The rows come from 4 hidden closed curves, with some noise, and rows from the same curve form a group. Each curve winds through 8 dimensions. The rows are also pushed far along 5 directions, which tell nothing about the answers.
In the rows, zero is written as 128.
Known rows, each followed by its group:
[123 117 124 116  93 148 136 155 138 143 195 171 115 168 170  72  99 147
  98 162 114 125 127]
J_895
[133 141 114 117 185 126 130 102  76 122 128 151 120 107 138  86 155 109
 202 113 126 123 119]
J_89
[186 112 116 139 103 152 122 124 118 127 126 130 139  98 131 184 123 149
  92 156 124 120 116]
J_274
[140 163 122 114 101 126 125 102 106 106  86 184 110 158 132 102 132 115
 139 132 147  78 114]
J_412
[ 99 119 142 136 115 121 135 143 159 135 170 132 131 136 113 106 120 114
 138 123 110 137 140]
J_412
[125 106 157 150  89 115 129 230 198  94 114 121  71 198 117 107 137  98
 145 128 152  95 192]
J_274
[139 143 113 113 146 183 114 141 142 167 163 173 130 162 182  48 132 142
 125 119 123 149 128]
J_274
[104 112 156 117 195 120 136 131 135 142 122  68 126  85 107 106 160  85
 181 103 112 173 139]
J_274
[101 124 145 144 129  96 120 164 147  95 101 107 103 135  91  98 180 116
 171  97 125 115 183]
J_895
[ 59 133 165 120  60 111 108 147 189 145 125 114 114 201 102 118 131 122
 137 117 125 102 174]
J_412
[149 101 114 130 204 159 153 141 101 115 143 133 125 105 134 103 142 107
 175 111 117 180 120]
J_274
[122 102 157 130  86 170 140 104 145 176 196  92 143 113 135 199 111 143
  73 158  84 140 121]
J_412
[106 148 122 137 131  85 118 112 128 109  97 101 106 137  92 118 153 117
 175 114 133  84 144]
J_274
[178  80 153 151 167 141 155 209 147  99 114  93  85 122 156 173 106  91
 138 138 171 141 137]
J_412
[133 146  94 124 101 153 124 124 127 150 181 168 142 142 166 128 108 155
  82 156 130 118 100]
J_274
[ 83 140 155 108 146 144 108  51 131 176 130  95 152 102 111  72 160 145
 157  87  79 164 136]
J_89
[181 128 102 122 182 164 123 151  91 133 153 175 128 111 171  88 137 119
 173 125 135 139 122]
J_412
[134 126 113 126 107 140 130  66  88 150 158 145 149 110 130 124  99 156
 115 143  99 114  95]
J_89
[165 154  78 143 123  91 135 153  81  60  64 196 100 154 145 149 126 124
 127 159 203  51  98]
J_274
[144 151 111 135  96  79 128 102  79  85  65 180 133 125  96 180 138 113
 127 158 158  60 107]
J_412
[172 120 131 104 104 194 124  96 118 201 199 134 192  83 161 163  76 149
  46 146  75 181  93]
J_895
[ 95 127 141 103 111 116 123  78 129 168 146  83 165 109 102 150 124 148
  93 133  77 159 128]
J_895
[148 111 141 139 146 140 140 145 144 147 142  99 136  99 143 169 129 125
  75 152 122 151 121]
J_89
[170 155 102 133 180 140 153 132  82  90  93 218  95 177 194  90 106 125
 126 129 183 109  93]
J_895
[ 84 137 156 127  65  81 129 117 147 131 108 111 122 178 106 161 104 132
  89 146 128  83 140]
J_89
[ 81 180 130 101  73 104  86  77 162 167 134 147 181 144  87  83 128 148
 111  95  85 134 148]
J_412
[164 107 117 130  97 153 145 157 137 120 187 117 114 107 166 151  72 143
  86 153 134 137 106]
J_895
[171 126 131 124 117 142 151 130 118 112 120 136 112 119 149 188 105 106
  92 166 150 109  93]
J_412
[130 100 173 142 111 118 122 108 134 124 103  93 134  49  92 164 156 113
 135 140 123 126 131]
J_89
[147  78 153 181  69 120 156 159 152  89 132 102  97 108 122 194  80 143
  68 162 151  99 119]
J_89
[151 150 101 107 172 123 136 136 113 114 132 131 114 120 149 122 125 102
 158 128 150 133 107]
J_412
[127 166 141  88 113 101 107  43  90 164  67 132 203  92  81 181 133 114
  97 127  94 135 107]
J_895
[133 111 114 117 130 143 143 201 159 126 184 114  91 177 188  93  78 143
 111 142 150 148 133]
J_895
[104 108 154 157 132 102 138 126 136 101  92  94 129  92  61 149 172  98
 148 113 115 128 147]
J_274
[ 79 181 140 103 120 135 112  79 150 170 159 150 156 148 121  85 146 125
 127  93  88 144 141]
J_895
[168 104 119 124 161 202 127 146 139 175 210 122 145  90 164 113 138 135
 122 135  88 184 128]
J_274
[188  75 149 151 157 179 155 140 102 122 118 137 120 100 152 180 114 113
 120 150 140 146 105]
J_412
[112 137 122 135 150 120 120 139 111 123 119 169 112 178 144  54 127 134
 185  99 140 106 151]
J_412
[131 115 159 150  74 102 140 130 137 104  94 129 129 132 109 222  91 118
  86 152 156  95 119]
J_89
[ 74 105 177 130 139  91 132 163 195 117 109  48 113 123  68 124 136  76
 188  91 127 158 169]
J_412
[139  85 165 144  62 148 126 108 164 145 147  73 144 102  87 191 107 151
  87 139  84 141 141]
J_274
[ 48 175 110 101 122  94 105 113 157 133 141 149 123 185 101  17 143 121
 199  82 118 123 155]
J_412
[139 134 140 133 148 148 132 107 128 148 118 137 158 115 127 156 129 121
 102 119 118 157 117]
J_89
[120 103 164 136  79  97 127 139 133 107  87  93 122 133  81 189 138 119
 123 135 119 103 162]
J_89
[150 101 150 141 110 139 119 135 152 128 111  78 150  77 107 204 117 136
  98 120 132 157 133]
J_895
[119 124 133 122 140 114 115 198 173 112 128  85  99 131 123 121 161 104
 165 113 148 141 170]
J_89
[ 96  99 147 105 127 159 105 143 176 171 179  72 145 102 115  62 121 130
 174  87  90 195 158]
J_895
[167  88 135 139 145 160 130 137 123 113 114 117 130  80 126 124 125 137
 138 118 130 167 123]
J_895
[100 117 180 145 105 113 132 112 173 130 123  68 145  76  71 192 135 100
 122 101 107 150 144]
J_895
[114 125 159 132  32  79 112 154 173 105  91  94  97 159  99 169 109 129
  99 153 150  61 158]
J_274
[137 153 109 102  97 173 111  97 121 162 161 170 148 158 167  63 104 179
  86 117  98 141 120]
J_895
[116 167  90 106 108 106 113  91  94 138 131 159 147 161 116 101 119 142
 140 127 110  93 118]
J_89
[110 125 142 120 107 165 124 144 160 167 204 145 116 162 151  53 129 133
 136 126  87 134 154]
J_274
[155 151 106 114 114 145 111  88 106 152 146 142 159  86 144 162 125 152
  96 146 121 127  99]
J_89
[161  66 157 158 133 157 152 197 156 114 169 107  96 101 133 133 129 102
 140 145 122 141 148]
J_274
[168  89 119 165  54 113 147 195 131  74 140 136  84 136 141 181  86 142
  81 186 167  61 125]
J_89
[137  79 169 145 112 175 145 105 140 170 170 109 153  98 130 155  99 141
  79 143  86 165 115]
J_89
[145 116 120 146 182 137 137 157 125 112 118 114 121 102 122 127 168 108
 149 118 133 147 136]
J_274
[164 134 103 131 160 112 139 171 109  87  78 162  96 175 168 137  95 118
 138 137 198 105 110]
J_412
[187  58 145 158 151 152 148 146 113  88 114  97 104  33 138 178 102 119
 161 145 172 148  96]
J_89
[ 92 178 143 127  99 108 111  80 123 159 107 149 157 170 122 147 134 148
  81 111 109  99 142]
J_895
[ 89 103 136 135 129 171 138 129 164 158 212 111 132 123 128  71 129 139
 136 109  84 177 136]
J_274
[130 140 122 140  87  84 126  91  85  82  26 156 117 165 102 183 118 143
 120 143 174  54 112]
J_412
[163 149 119 117 151 157 133  53  91 131 113 161 156  86 141 143 108 136
 111 119 129 155  76]
J_895

New rows. What belongs after each?
[102 153 115 115 120 115 117 169 169 126 146 142 124 175 126  90 142 122
 134 113 129 136 158]
J_412
[ 91 109 146 130 135 120 134 146 172 130 156 101 128 122  99  97 119 101
 170 108 120 163 142]
J_412
[ 81 145 129 122  51 126 115  82 160 152 162 152 157 154 106 105  97 163
  89 126  99 124 122]
J_412
[157 128 116 114 205 162 141 144 103 125 114 144 105 144 162 102 148  94
 183 118 148 150 119]
J_412
[146 141 113 162 100 110 136 136 130  81  88 151 104 148 137 143 104 150
  84 133 173  84 114]
J_89
[148 133 118 103 172 107 128  73  80 121  70 101 155  76 110 156 108 116
 157 114 141 152  88]
J_895
[111 127 148 121  99 155 136 154 161 173 193 139 127 158 170 109 109 132
  66 155 111 133 131]
J_274
[161 109 119 162 155 136 146 170 138  91 128 115 121  92 114 167 134 110
 129 114 142 147 130]
J_89
[120 115 130 130  87 131 123 178 158 114 145 140 110 178 120 101 110 125
 148 119 130 114 160]
J_89
[149 126  96  89 165 185 120 114 112 156 180 143 136 118 171  26 114 153
 160 107 101 187 111]
J_895
[177  98 123 147 237 174 152 153 100 128 139 115 122  90 174 126 124 118
 160  99 139 186 116]
J_895
[167 141 107 131 112 130 123  98 100 125  80 156 158 128 126 171 102 146
  79 141 141 117  96]
J_89
[ 56 186 123 101  96 109  93  77 152 145 130 139 122 166 122  36 135 149
 170  87 128 103 139]
J_89
[144 142 119 123 142 156 131  54  78 160 148 153 145 121 149 108 126 156
 113 132  86 122 103]
J_274
[142  85 134 144 206 178 150 183 135 159 197 108 120 123 182  97 120 130
 145 114 113 190 143]
J_895
[ 62 149 169 108  75 101 109  73 158 183 136  82 179  98  73 167 151 122
  79 132  76 134 137]
J_274
[111 132 129 121  73  86 104 191 173  89  82  99 102 166 106 126 132 136
 128 122 162 102 174]
J_895
[162 101 126 148  85 162 125 181 170 124 156 124 127 122 141 151 109 150
  75 143 133 140 138]
J_89
[155 120 134 121 112 115 136  53  75 132 112 119 158  80  95 202 107 129
 122 153 102 118  93]
J_274
[126 154 116 101 142 122 104 135 137 119  92 117 108 149 133  82 133 118
 189  95 155 123 140]
J_412
[113 146 132 104 119 114 111 102  99 125  88 148 119 170 126  98 138 134
 170 113 130 102 143]
J_89
[120  79 166 145 168 116 149 150 153 107 117  49 116  73  93 185 120  86
 184 106 141 173 135]
J_89
[ 99 137 121 139 141 123 131 148 171 126 164 102 112 124 129  89 125 121
 145 106 135 141 133]
J_89
[167  96 117 152 130 130 144 100  95  95 111 148 147  68 109 161 101 134
 128 143 141 139  85]
J_412
[158  94 118 159 162 111 165 202 131  75 119 103  80 143 149 169  93 110
 127 142 179 122 124]
J_89
[142  99 133 161  85 150 128 154 139 138 168 164 138 149 152 128  88 171
  83 139 121 121 140]
J_412
[199  80 117 161 128 140 145 214 131  70 121 102  82 107 154 191 113 133
 114 153 175 120 133]
J_412
[127 125 143 108 137 161 115  58 104 181 144 147 176  87 118 105 127 126
 149 120  83 159 105]
J_89
[154 167 103 119 151  97 143 134  87  90  89 168  94 168 159 134 117 106
 137 143 174  75 108]
J_412
[157 111 126 116 104 179 119 116 116 155 167 146 132 126 172 124 104 167
 108 146 117 138 117]
J_89
[157 107 148 153 103 134 146 114 106 117 140 146 118  84 149 179 116 135
  89 172 138  94 103]
J_89
[171 137  98 111 169 134 126 133  88 125 134 136 111 111 171 114 126 126
 155 145 147 114 107]
J_274
[148  74 162 152 129 123 136 190 146 115 105 113 130 108 115 179 136 109
 115 152 142 144 151]
J_895
[155 135 116 100 139 189 127  99 125 157 161 152 136 117 159  99 117 125
 134 130 117 160  96]
J_412
[157 167  81 106 133 139 122 103 101 142 163 181 149 132 170 106  96 150
 108 139 130 127  94]
J_412
[125  89 140 139  68 109 132 203 163 107 143 110 102 160 129 143 118 148
  78 169 133 113 163]
J_895
[112 160 127 129 157  92 127 120 105 120  90 147 126 154 131 135 140 116
 142 114 148 104 134]
J_895
[182 145 110 108 140 196 118  54  73 187 170 164 192  72 165 129 100 158
  87 119  81 165  82]
J_895
[146 109 138 145 198 128 130 108  84 119  71 118 143  89 113 130 156 121
 168  97 127 153 132]
J_895
[138 161  86 109 164 143 124 141 118 131 143 187 131 171 164  75 131 129
 142 120 140 140 119]
J_412
[122 171 119  94  85 127  88  42 110 170 115 134 186 109  87 145 158 152
 112 123  75 122 126]
J_274
[124 154 135 100 128 125 105  75 126 174 114 106 160 117 120 143 131 130
 122 129 105 131 121]
J_274
[133 132 120 115 151 118 124 157 100  93  86 158  80 186 157  71 133 120
 201 112 168  97 148]
J_89
[126  98 144 129 123 167 120 169 169 146 181 114 111 115 147  77 136 128
 153 122 117 156 154]
J_89
[136 116 123 147 126 120 115 161 126 101  93 136 106 146 140 109 118 147
 155 114 171 106 142]
J_895
[170 104 135 161 123 138 137 171 104 105  92 196 117 160 165 140 121 141
  91 159 163  96 132]
J_895
[114 172 117  78 157 149 106  37 107 161 109 129 157 103 108  86 155 111
 180  95  99 158 100]
J_412
[130 155 128 100  67  99 115 129 138 120 101 141 143 144 108 159 132 129
  71 155 124 110 135]
J_895
[185  79 121 149 175 142 134 180 136  93 117  65 103  70 117 161 145 113
 177 124 145 157 140]
J_274
[154 107 149 160  79 145 137 183 158 109 146 167 113 136 146 156 118 127
  79 153 147 108 141]
J_895
[129 101 151 127  93  99 110 116 114 143  95 103 171  82  80 188 138 129
 108 151 106 124 140]
J_895
[ 82 151 122 132 102 119 113 142 178 137 140  95 106 184 129  95 135 156
 113 109 130 113 157]
J_274
[158 109 110 122 145 171 126 135 129 151 158 126 156 120 134 129 104 137
 127 118 107 174 118]
J_89
[143 164  95 129 156  93 132 127  93  85  75 166 114 147 136 144 119 111
 156 121 181  92 106]
J_89
[208 131  81 145 158 135 133 162  82  72  79 179  84 153 175 120 123 141
 146 146 188  78 112]
J_274
[118 148 134 125 104 134 127 140 136 117  98 155  96 202 142 108 139 128
 120 123 142  92 148]
J_412
[128 128 128 120 151 115 121  47  71 122  81 131 164  75  70 137 134 111
 198  98 109 133 105]
J_89
[165 143  99 140 117 108 140 130  76  86 100 216 119 143 142 146 117 118
 125 166 168  68  97]
J_412
[166 173  85 117 106 148 127 112 109 129 152 189 129 164 179 109 103 169
  63 144 130 107 104]
J_412
[133 166 121 115  96 108 112  76  95 150 104 150 157 111 128 167 135 137
  79 161 124  83 102]
J_274
[113 167 124  90 124 128 100  24 112 149  94 126 177  81  87 113 140 137
 146  93 100 159 101]
J_895
[ 93 159 118 147  56 101 120 104 144 118 116 164 124 190 106 129 119 155
  94 135 133  64 131]
J_274
[159 114 122 132 113 135 135 252 172  92 153 112  77 163 164 115 100 110
 122 124 166 122 162]
J_895
